All rows are made from the same 14 directions, up to rounding. Whole rows:
(in the rows, 128 means zero)
[[124 107 159 123 177 153 127 135 171 199  49 104 170 158 169 103  80  84
  141 108 157 144 102 121]
 [121  89  77 109 109 124 124 153 126 132 106 138  67  50 101 164 156 155
  183  61 117 158  92 149]
 [127 153 111 144  80 108 135  80 118  76 186 121 132 134 124 116 138 114
   97 129 103 116 172 110]
 [117 127 147 119 161 127 174  93 162 170 180  89 177 117 112 115 154  98
   74 145 141 128 140 112]
 [142 139 109 155 119  56 124 122 100 129  67 121 108 135  85 135 110 146
  135 165 154 138 157 186]
 [139 122  93 138  90 120 121 108 123 148 156  98  84 123 110 171 123  67
  108 113  70 126  92 184]
 [144 159 160 148 124  91 153 105 109 110 159 120 175 182 126  81 125  91
   85 106 114 137 173 112]
 [152 138 163 141  97  89 156  85 138 128 147 163 147 146 116  93 176  86
   68  89 109 155 172 113]
 [152 137 106 150 155 142 141 173 124 168  82 107 146 127 164 134  67 126
  159 184 126 112 112 171]
 [128  97 125  99 118 129 192 157 118 126 171 132 115 107  99 117 122 184
  112 140 105 117 153  72]
 [139  95 118 159 104 107 160 158  81 153 112 142 131 168 169 110 106 177
  148 141 164 148 100 158]
 [135 167 179 121 177 123 139  99 146 151  96 140 177 120 125  78 142 138
  105 152 155 145 187 122]
 [124 115  98 130 132 116  48 128 153  50  77 154  90  99  97 163 168 115
  166 106 172 119 119 133]
 [160 143 121 140 149  90 152  98 110 129 139 100 133 121 107  82 123  66
   67 132 107 141 166 181]
 [190 185 152 166 131 144 131 168  97 107 184 157 168 170 135 156 150 148
  138 199  97  94 128 160]
 [116 125 147  92 106 143  81  77 126 126  80 114  69 156 100 120  79 133
  128 111  94 132 145 125]]

The start of a row, then its end:
[111 166 154 136 154 145  68 170 113  94 149 172 129 145 169 139 159  68
 108 101] => [121 120  86 136]
[116  83 123 127  62 114 121  75 129 166 106 118  92 158 110 154 134 157
 160  75] => [136 165  95 142]
[116 146 137 144 114  85 106 145 144 146  47 150 119 148 138 137  95  68
 117 105] => [117 135 136 125]
[161 137 144 133 193 155 161 204 118 120 151 150 180 116 166  92 137 126
 128 141] => [133 119 125 119]
[107 122 103 128 114 135 115 149  84 151 144 113  91 122 127 171 124 182
 171 135] => [130 136  72 179]
[133 170 147 105 113 170 144 140 108 149 155 133 122 118 131 138 103 191
 157 146] => [ 61 119 145 112]
[ 79 179 131 164 135  89 132 181 110 155 129 130 166 150 184 141 101  70
 104 126] => [129 124 106 126]
[176  86 132 106 171 159 136 144 174 142  74 117 135 112  96 125 118 131
 164 126] => [134 124 130 119]
[163 103 113 117  96 165 175 134  81 133 173 101 105 157 131 112  67 202
 142 178] => [ 81 107 133 132]
[110 133 118 113 108 109  87  98  95 113 102 117  59 134  84 145 103 162
 124 162] => [124 123 138 166]
[ 93 115 176  90 136 162 141 145 137 147 196 145 130 143 106 161 167 179
 106 150] => [133 110 101  66]
[129 175 192 109 171 169  55  85 159 138 101 131 146 153 120 133 152  93
 134 108] => [125 136 123 141]
[112 181 160 146 139  86 110 144  95 167  57 131 150 164 120 141 104 184
 181 139] => [159 154 136 160]
[139 119 112 154  76 121 135 115  85 145 131 103 117 188 142 141  82 169
 162 144] => [120 131 105 164]
[110 118 131 107 156 160 123 188 139 107  93 126 135 142 148 124  62 153
 156 156] => [135  89 132  60]
[122 112 143  93 165 145  89 153  99  71 140 132  86 146 108 104 117 111
  99 112] => [120 113 118 118]
[136 111 133  99 159 191 167 134 121 155 177 126 145  80 155  95 152 187
 150 116] => [125 147 114 124]
[137  87 142 100  96 112 136 119 132 145  84 135  72 151  65 147 101 180
 126 156] => [118 122 146 108]
[147 113 148 133 108 168  88  50 184 183  77  85 151 179 126 161 119 119
 195  94] => [138 147  93 149]
[130 129 117 135  94 107 177 156 101 169 124 168 114  85 149 120 142 172
 142 103] => [106 164 132 140]
[128 169 100 153  64 115 117  78 127  72 187 117 133 131 119 153 144 117
 131 125] => [ 92 109 160 115]
[154 121 104 155  92 108 177 102 173 150 125 105 156 130 115 149 105 115
 114 192] => [119  99 166 109]
[186 135 115 134 131 157 182 141 142 187 100 104 143 114 151 112  58 114
 135 171] => [ 62 117 152 152]
[180 139 122 149 121 107 156 110 115 108 114 149 132 120 121  89 125 153
 104 199] => [131 120 192 155]
[154 127 146 117 101 180  90 104 135 148  82 164  94 133 154 131 122 157
 167 123] => [101 141 116 152]
[106 160 124 167  83 128 135 120 102 154 159 145 140 157 219 116 106  88
  87 144] => [105 129 110 150]
[123 149 137 164 112 113 104 162 153 176  54 150 149 159 173 169 108  77
 164  99] => [126 139  89 139]
[111 120 126 122 143 130 136 153 121 172 139 141 119  90 135 147 168 133
 135  98] => [134 156  82 158]
[146 164 143 124 130 119 182 123  91 185 107 134 133 104 149  70  91 163
 114 144] => [ 87 160 179 159]
[187 158 144 130 123 117 143 177  98 147 111 170  91 121 101 143 119 127
 114 158] => [ 51 123 145 173]
[169 116 146 127 123 140 117 118 134 103  78 168 131 137 161  62 128  94
 139  44] => [111 164 151 118]
[127 139 138 131 195 105 129 149 149 128  53 137 175  94 132  87 135 135
 155 118] => [194 150 161 122]
[152 118 148  98 164 159 185 119 109 149 170  84 150 138 130  55  83 125
  93 120] => [ 86 133 156 114]
[ 78 175 143 122 130  84 125 150  83 105 150 167 105 110 131 110 140 129
  65 141] => [122 129 159 117]
[120 133 106 117 128 106 157 147  93 147 142 129  97  74 101 135 139 175
 130 140] => [116 144 133 160]
[ 50 163 161 113 142  86 112 115 124 162 132 122 136 120  94 159 167 153
 122 104] => [167 154 121 114]
[125 122 130 154 123 110 113 123 125 136 123 121 124 182 142 142 105  85
  79 191] => [150 102 108 156]
[113 177 161 119 146 136  91 140 100 121 146 122 116 166 119 143 104 110
 103 153] => [ 94 106 123 140]
[ 82 127  84 124 145 137  88  90 143  75 113 108 122  82 162  96 116 109
 122 137] => [177 118 147 119]
[157 118  69 154 124 101 150 168 135  68 187 110 139  97 106 155 154  58
 122  97] => [101 104 120 124]
[149  83 111 158  82  93 161 151 127 166  72 150 128 147 151 129 117 133
 166  78] => [139 164 105 137]
[147 137 117 174 101  90 163 123 147 161 168 110 169 149 118 175 156  77
 109 140] => [120 122 110 150]
[132 111 142  94 107  95 113 141 115  86  96 144  60 151  52 133  99 134
 104 117] => [ 90 113 164  90]
[143 130 102 168  92  60 177 136 115 141 155 108 158 135 102 151 150 109
 140  81] => [119 151 126 143]
[120 120 110 121 122 117 123 104 142 123 101 138 108  82 125 114 143 123
 126 106] => [136 146 147 132]
[ 60 149 141 123 127  99  85 102  98 141 120 158  82 117 147 123 151 120
  64 151] => [164 145 116 167]
[126 106 142  66 151 162 120 128 121 138 106 120  73  96  84 114 109 169
 142 102] => [ 95 140 135 118]
[188 115 126 151  96 149 116 137 137 120 105 200 101 124 166 126 154 103
 114 148] => [103 126 120 164]
[104 111 156 144 107 124 143 127  92 130 213 129 154 201 149 133 161 152
 104 126] => [162 131  80 115]
[ 97 134 170  91 182 181  80 194 134 122 151 130 131 151 125 169 137 113
 153  84] => [117 111  61  87]
[112 126 132 103 124 138 169  98 111 182 141 113 108 101 136  93 102 156
  91 151] => [104 144 149 140]
[101 150 123 115 132 134  92  90 124 139 137 107  88 113 104 158 126 127
  98 188] => [124 111 124 170]
[209 136 135 131 182 172 109 166 124 117 151 141 130 110 110 143 173  95
 143 131] => [ 94 122  94 200]
[121 166 103 152  83  99 160 126 119 138  93 175 125  74 183  95 111 140
 118 143] => [106 143 186 126]
[149 115 117 129  71 112 151 150  75 120 153 154  71 144 120 130 111 150
 112 121] => [ 68 131 126 143]
[108 161 182 101 135 122  81  95 133 173  78 149  98 131  91 147 151 137
 130 102] => [118 161 128 153]
[ 73 123 105  93 180 133 109  91 139 135  72  82 118  63 139  73  95 121
 134  94] => [167 156 150 131]
[133 125 125 121 132 119 187 145 163 182 142  99 145 110 103 151 105  97
  97 155] => [ 88 109 141 102]
[134 151 120 129  90 131  89  79  93 107 117 136  99 119 122 125 148 183
 186  83] => [119 165 134 171]
[152 148 185  97 187 188  71 155 119 105 171 144 118 159 102 150 164 113
 117 135] => [103 106  87 145]
[ 82 181 173 111 130 143  99  97 107 157 132 141 115 146 137 134 118 180
 101 202] => [134 118 143 135]
[127 138 109 132 151 102 113 107 168 115  99  96 135 104  73 161 131 114
 128 179] => [157 102 157 132]
[157 112 184 130 156 128 111 155 169 183  64 150 136 187 115 154 121  70
 104 143] => [131 121  98 135]
[170  79  95 116 138 192 110 158 197  87  81 135 128  98 149 133 107  94
 184  98] => [114 100 118  78]
[114  73 122  97 183 169 110 138 159 114 149  81 122 138 109 140 113  98
 105 159] => [161  88  87 107]
[120  22 115 107 124 107 150 160 126 127 107 161  60 133 118 109 124 121
  56 154] => [170 121 102 113]
[119 166 148 129 198 109 148 214 104 102 162 140 176 116 131 109 145 103
 112 107] => [131 123 132 102]
[139 101 124 146 105 103  76  97 134  51  97 149 106 180 125 110 129  84
  99 128] => [165 113 141 121]
[128 110 146 124 131 189 133 134 128 153 175 165 125 131 192 120 150 137
  88 181] => [133 114  89 135]
[133 120 147 143 123 131  72  75 114 125 131 133 104 180 126 140 156 120
  99 172] => [169 127  95 195]
[113 219 156 173 111 103 111 151  99 149  95 160 173 166 180 143 106 152
 162 157] => [128 132 143 144]
[199 137 101 164 114 165 119 128 128  95 140 156 148 109 165 127 163 137
 182 131] => [117 129 121 175]
[193  97 126 145 153 141 156  95 129 115 146  98 156 164 132  73 110  99
  85 185] => [142 111 150 162]
[104 131  97 115 147 158  85 164 113  84 112 124 106  99 130 157 114 197
 199 153] => [158 106 109 124]
[161 115 175 123 137 111 164 126 125 156 169 118 142 186  95 112 135  67
  58 106] => [ 89 133 125 126]
[127 119 148 102 149 161 128 135 114  96 155 132 128 143 152  74 110 113
 101  99] => [109 125 137  92]
[ 86 144 134 113 131 116 129 104 112 148  86 120 120 116 149  84  87 153
 121 126] => [141 149 162 120]
[145 149 143 106 144 188  85 127 125  85  83 156 117 123 153  97  95 191
 175 162] => [126 111 163 110]
[161 115 122 129  98 111 128 122 163 127  75 141  91 138  97 145  89  86
  94 172] => [ 89  97 163 118]
[110 119  95 135 121 123 142 116 118 146 146  67 129 137 146 122  80  79
 119 103] => [107 130 108 144]
